The rows are grouped in 4 different ways at once. Each group adds its own fixed numbers to the row, and there is some noise. The rows also spread widely along 11 directions, which tell nothing about the answers.
(in the rows, 128 means zero)
Known rows, each followed by its group in each grouping:
[104 140 136 143 123 134 150 144 131 134 110 164 140 144 151 133 155 144
 138 112 113 112 100  78 100 103 110 130 102 139  93]	(4) F K_117 J
[130 141 144  90 104 152 150 147 113 120 132 132 157 114 142 114 142  99
 121 159 122 126 118 191 143 155  87  83 166 121 121]	(1) P K_578 X
[114 146 155 145 152 148 147 152 113 119 109 171 133 140 155 112 146 160
 143  86  86 130 131 124 140 137 106 117 140 108  90]	(2) F K_620 J
[147 117 121 103 143 141 129 111 156 150 124 121 142 136 139 118 134 138
 158 106 158 137 109  82 100 139 139 134 112 146 119]	(3) G K_792 C
[ 96 137  83 116  99  94 135 158 113 136 146 105 104 159 144 133 134 137
  98 102 107 126  94  79  72 107  96 120 149 108 108]	(3) Q K_792 X
[ 92 111  85 135 107 115 144 142 155 142 113  85  87 133 190 155 109 124
 101 119 115 129 138  79  91  70 148 137  83 145 107]	(4) P K_578 S
[133 107 164 157 132 160 179 145 144 120 133 144 131 149 160 100 129 134
 148 131  75  72 131 126 111 148 109 152 128 116 136]	(2) G K_620 C
[115 155 102  88 124 151 127 111 123 110 141  93 104 138 134 126 104 146
 118  98 159 124 118 192 133 125  74 179 198 120 111]	(0) Q K_117 L
[117 129 127 142 137 119 169 137 146 118 134 129  92 139 150 112 125 158
 166 108  86  96 145 142 133 136 116 156 143  85 126]	(1) Q K_16 L
[172 101 141 100  99 161 134 148 114 129 136 140 166 136 169 128 159 100
 106 142 115 143 134 137 141 126 105 114 136 129 126]	(0) Q K_16 S
[175 117 146  72 111 149 134 101 150 133 141 125 164 113 121 118 143 113
 157 160 164 140 131 173 138 165 130 106 123 134 144]	(2) Q K_578 J
[130 128 162 121 123 136 174 140 145 138 132 158 160 136 153 111 140 120
 140 136 100  90 107 123 123 134  99 125 124 119 116]	(1) F K_792 S
[148 115 114 169 109 167 161 123 115  88 147 138  80 144 115 121 140 177
 163 134 101 107 163 161 109 117 133 199 128 108 155]	(3) F K_620 S
[115 101 108  94 119  76 142 133 181 143 159  68 100 133 178 113  92 135
 129  98 125  97 137 108 140 131 132 161 135  77 128]	(0) F K_578 X
[ 89 154 188 130 112 126 134 164 109 150  78 144 142  93 135 111 165 129
 117 124  79 112  87 103 136 146  94  60 117 100 106]	(2) F K_578 C
[129 147 176 116 129 128 146 143 124 107 135 136 145 104 146  86 128 138
 148 120  91 103 142 201 182 182  87 118 183  60 124]	(2) F K_117 C
[112 109 124  93 103 131 177 121 157 137 146 111 157 124 160 129 112 102
 111 151 142  70 116 166 137 101  91 135 126 145 117]	(1) F K_620 X
[142 133 108 107  61 153 121  95  94 114 127 158 148 103  67 164 183 151
 139 166 170 137  96 138 107  84 110 152 102 155 136]	(4) F K_117 C
[134  86 103 124 108 121 163 107 166 124 148 141 129 125 161 157 123 155
 161 122 138 104 169  96 155  60 157 205  54 139 130]	(2) G K_578 X
[105 120 102 105 119  97 147 142 169 135 141  93 117 139 186 122  99 118
 121 125 115 128 153 130 102 128 139  99 123 125 109]	(2) F K_578 L
[127 131 133  88 130 163 121  72 146 139  93 118 133  93 108 140 131 157
 156 111 195 124 112 150 154 100 120 177 105 161 117]	(0) F K_578 C
[127 135 110 109 123 109 140 137 142 122 148 108  97 132 149 111 118 149
 147 104 112 139 148 146 134 144 129 133 151  81 119]	(1) F K_578 L
[ 86 161 128 105 114  85 143 138 124 121 122 132 107 105 119 129 139 156
 139 113 109 110 104 146 152 139  92 104 152  79 106]	(0) F K_578 J
[125 123 110 133 103 200 139 123 114 128 112 137 146 157 149 148 141 118
  95 141 141 137 110 113  60  71 106 156 113 201 105]	(4) F K_792 S
[128 128 100 104 125  70 167 159 157 114 179 123 114 138 162 109 119 126
 152 138  85 115 147 155 127 175 127  73 162  69 120]	(1) G K_620 J
[159 102  63  85 105  76 152 106 181 115 215  92 112 167 139 118  99 133
 166 145 153 114 148 152  79 140 149 161 144 104 149]	(1) F K_117 S
[133 104  68  82 109  45 182 161 164  97 186 167 174 132 207 140 125  97
 143 171 107 134 197 173 139 120 155  25 115 130  90]	(3) F K_620 C
[ 89 140  94 123 124  86 133 147 161 138 120  90  80 118 160 134 114 140
 129 120 117 121 127 109  96 128 139 100 116 105 107]	(0) Q K_117 J
[112 112 112 110 110 117 143 131 149 135 122 111 128 121 176 137 117 127
 115 115 128 128 142 112 134  89 128 136 104 133 102]	(4) F K_578 C
[152 125 146 124  75 139 150 119 111 100 144 176 160  90 105 144 175 146
 158 174 117 114 149 177 178 116 118 141  99  98 148]	(2) F K_117 J
[124 133  92  66 142  77 125 112 161 144 129 140 157 108 139 143 140 144
 165 111 174 164 140 123 135 127 160  62  93 151  83]	(2) F K_620 X
[143 126 115 117 114 142 117 116 126 129 121  89  91  94 114 120 132 163
 146 117 136 150 154 157 151 141 151 145 125  87 137]	(1) F K_620 X
[138 113 116 115 104 159 155 110 160 117 142  88 110 119 132 114 107 122
 147 173 143 105 155 199 112 139 134 149 133 128 153]	(1) F K_578 X
[135 105  90 106  99  62 143 147 147 141 164 116  97 137 172 138 131 146
 133  93  97 142 150  62 144  94 151 144  95  70 115]	(1) Q K_578 S
[133 103  90  92 102 105 159 148 152 126 172  98 123 149 195 127 103 109
 110 122 115 127 162 143 137 107 122 138 142 105 113]	(1) Q K_578 X
[ 85 152 158 110 142 152 153 142 157 144  94  95 145  93 192 111  95  95
  97 126 113 109 129 188 163 140  92  80 155 124  88]	(1) F K_792 J

New rows. What belongs after each?
[168  99 118 117 118 190 121 115 123 122 124 116 112 131 158 136 129 154
 129  96 149 155 168 130 157  94 138 218 114 129 127]	(0) Q K_578 X
[162 108  89  98  95 135 111 108 122 134 145 104 112 137 117 138 145 150
 127 114 159 166 125 105 102 105 142 156 115 130 131]	(4) F K_620 S
[143 117 106 120 103 106 144 116 143 125 144 135 118 126 119 132 150 152
 168 135 138 117 124 108 106 119 142 146 102 116 136]	(3) Q K_117 C
[ 93 156 132 138 111 139 116 115 116 135 101 111 102 121  84 124 146 162
 139 123 136 109  75 119  70 127 102 137 133 128 128]	(2) F K_117 C
[ 97 126 106 137 101 131 165 108 147 125 124 126 108 133 110 147 136 146
 138 150 137  89  98 122  72  93 119 144  97 160 125]	(4) F K_620 J
[166 126 108 112 117 152 108 117  98 107 122 167 132 116  98 143 172 172
 160 119 145 182 147 134 134 124 147 125 118 129 118]	(0) F K_620 C
[160  97 142  80  94 121 134 116 126 147 155 131 183 147 126 117 160 121
 126 112 147 109  75 101 141 120  83 152 142 115 138]	(3) F K_16 C
[181 126 117 100 128 123 158 132 124  89 162 222 181 114 133 138 173 152
 205 143 127 154 180 163 177 143 142 111 118 117 116]	(3) G K_792 X
[ 96 147  88 113  89 105 157 133 119 106 130 139 109 106 121 153 139 137
 135 164 114 127 137 174 117 103 118  93 122 130 113]	(1) Q K_578 C
[144 114 137 100 107 146 134 131 150 145 118  98 142  88 171 127 126 108
 121 141 145 130 152 152 166 121 133 127 103 115 123]	(1) Q K_117 X
[153 100  96  90 100 140 180 138 130 104 173 165 180 149 188 148 133  96
 113 159 132 113 155 166 142  83 101 125 126 173 105]	(3) G K_620 S
[110 125 144 114  82 130 162 150 117 123 130 135 150 114 154 134 143 104
  93 160  91  93 108 148 134 114  78 102 142 111 121]	(0) Q K_792 C
[ 73 183 100  95 141  76 140 135 125 140 118 126 100 125 110 126 136 157
 142  91 124 130  76 130 109 141  90  66 161 110  76]	(1) Q K_620 J
[132 110 110 161 122 153 122 120 121 110 104 128  91 100 159 161 140 176
 148 100 104 154 193 125 172  69 168 187  75 114 129]	(2) P K_16 S
[117 132 127 129 107 165 143 106 119 130 123 127 124 142 122 143 133 150
 120 111 130 106 100 115 102  82  93 191 120 151 123]	(2) Q K_792 S
[137 107 149 100  90 129 148 142 124 132 134 147 184 103 169 140 150 105
  99 145 112 123 137 142 185 107 106  94 105 119 111]	(2) F K_620 J
[113 127  86 113 101 121 141 135 132 124 133 107 114 116 154 146 124 131
 115 135 128 133 147 139 118 100 127 119 117 129 117]	(3) Q K_792 X
[111 127  59 141 127 149 159 119 135  83 140 125  93 148 144 142 107 155
 145 140 134 129 180 189  82  95 141 143 133 167 113]	(3) F K_620 C
[113 120 115 140  97 118 171 172 136 124 136 143 128 131 175 134 138 112
 122 161  74 114 151 124  97 119 130  85 109 115 113]	(1) Q K_792 X
[103 122 107 137 107 136 148 153 109 120 119 130 123 132 172 139 133 133
  96 116 102 124 139 126 124  81 109 121 124 137  96]	(3) F K_620 C
[155 116 145 104 154 171 138 111 168 155 117 119 154 137 149 100 120 127
 161 114 158 130 124 123 108 153 137 143 120 145 116]	(1) F K_792 X
[ 89 134  97  90 105  67 112 101 143 143 116 115 113  82 125 165 132 174
 139  87 150 146 128  97 177  68 146 139  77 110  98]	(2) F K_578 C
[114 123 130  91 117  59 127 135 165 177 115 112 128 113 155 126 146 134
 136  95 134 131  89  30 122 119 141  93  77 107  99]	(4) F K_578 S
[120 130 107 137 109 159 141 127 122 104 125 112  99 119 131 135 133 144
 138 142 119 118 145 171 116 119 112 150 144 130 137]	(4) G K_16 X
[136  87  98 126 123 132 169 136 160 120 155 132 130 163 183 134 114 132
 135 125 123 105 158 116 101  97 140 161 108 147 114]	(0) F K_620 X
[113 116 142 117 110 118 144 176 137 126 132  99 121 125 196 105 113 104
  94 129  74 114 145 140 137 150 108  92 158  80 115]	(0) F K_578 C
[167 148 128  83 141 152 118  99 139 139 119 135 137 124  98 112 156 150
 176 115 172 170 107 131 102 171 126 117 141 136 122]	(4) Q K_792 L
[126 113 127 158  94 126 125 137 108 129 130  97  61 121 119 126 142 181
 138  88  80 126 128  81 140 114 132 201 122  42 154]	(1) P K_578 C
[119 135  85 158 108 140 107 116 121 117 104  65  16  99  98 130 125 191
 156 119 121 155 161 130  94 129 172 166 110  89 158]	(3) Q K_578 C
[129 136 113 113  98 166 116 148 100 126 115  75  96 106 142 120 128 122
  87 132 118 156 141 174 129 139 112 103 159 106 125]	(1) Q K_620 X
[145 130 178 115  97 183 137 129  96 137  85 173 179  65 139 148 186 130
 124 141 126 135 125 129 214 101 103 123  85 129 119]	(3) G K_792 L
[140 146  93  95 132 139 152 149 132 105 144 156 148 138 174 132 127 107
 137 152 119 171 171 185 110 137 132  62 148 154  90]	(1) Q K_792 S
[130 150  91  99 141 172 111 136 116 108 116 112 128 148 150 119 126 121
 122 125 145 181 138 184  79 152 110  79 191 170  98]	(4) G K_16 C
[100 157 134 125 151 150 119 132 146 160  96  84  98 141 130 101 116 142
 128  92 128 137  81 104  68 161 114 111 154 119 107]	(1) F K_792 J
[106 158 118 132 135 146 144 129 109 124 106 163 125 139 120 140 155 158
 148 107 123 132  92 107  90 109 104 125 127 152  99]	(3) P K_792 S
[104 131  87 114 108  87 113 147 145 128 141  66  83 109 181 131 104 140
 105  99 115 152 163 128 147 114 141 124 137  71 106]	(4) F K_117 J
[ 86 140  92 129 112  90 172 129 147 110 135 160 127 129 133 153 133 142
 155 156 103 104 136 137  79 101 132  94 101 148 107]	(2) Q K_792 C
[ 93 119 107 100 107  97 133 126 164 171 110  54  87 118 146 135 115 124
  98 117 139 107  85  80  84 117 126 109 108 125 122]	(0) Q K_620 L
[ 78 144 115  85  84  79 125 126 125 150 129  93 121 115 114 139 135 138
 104 114 135 108  74 109 121 104  89 115 130 108 116]	(2) F K_578 X
[100 132  79  81 129  94 123 115 167 153 126  99 130 128 162 153 116 129
 130  97 180 139 105  86 103  89 132 123 105 161  84]	(4) P K_117 X
[120 151  71  90  95 151 117  94  99 110 129 150 146 132  87 170 150 149
 128 136 174 167 108 152  78  78 108 130 130 192 106]	(2) Q K_792 C
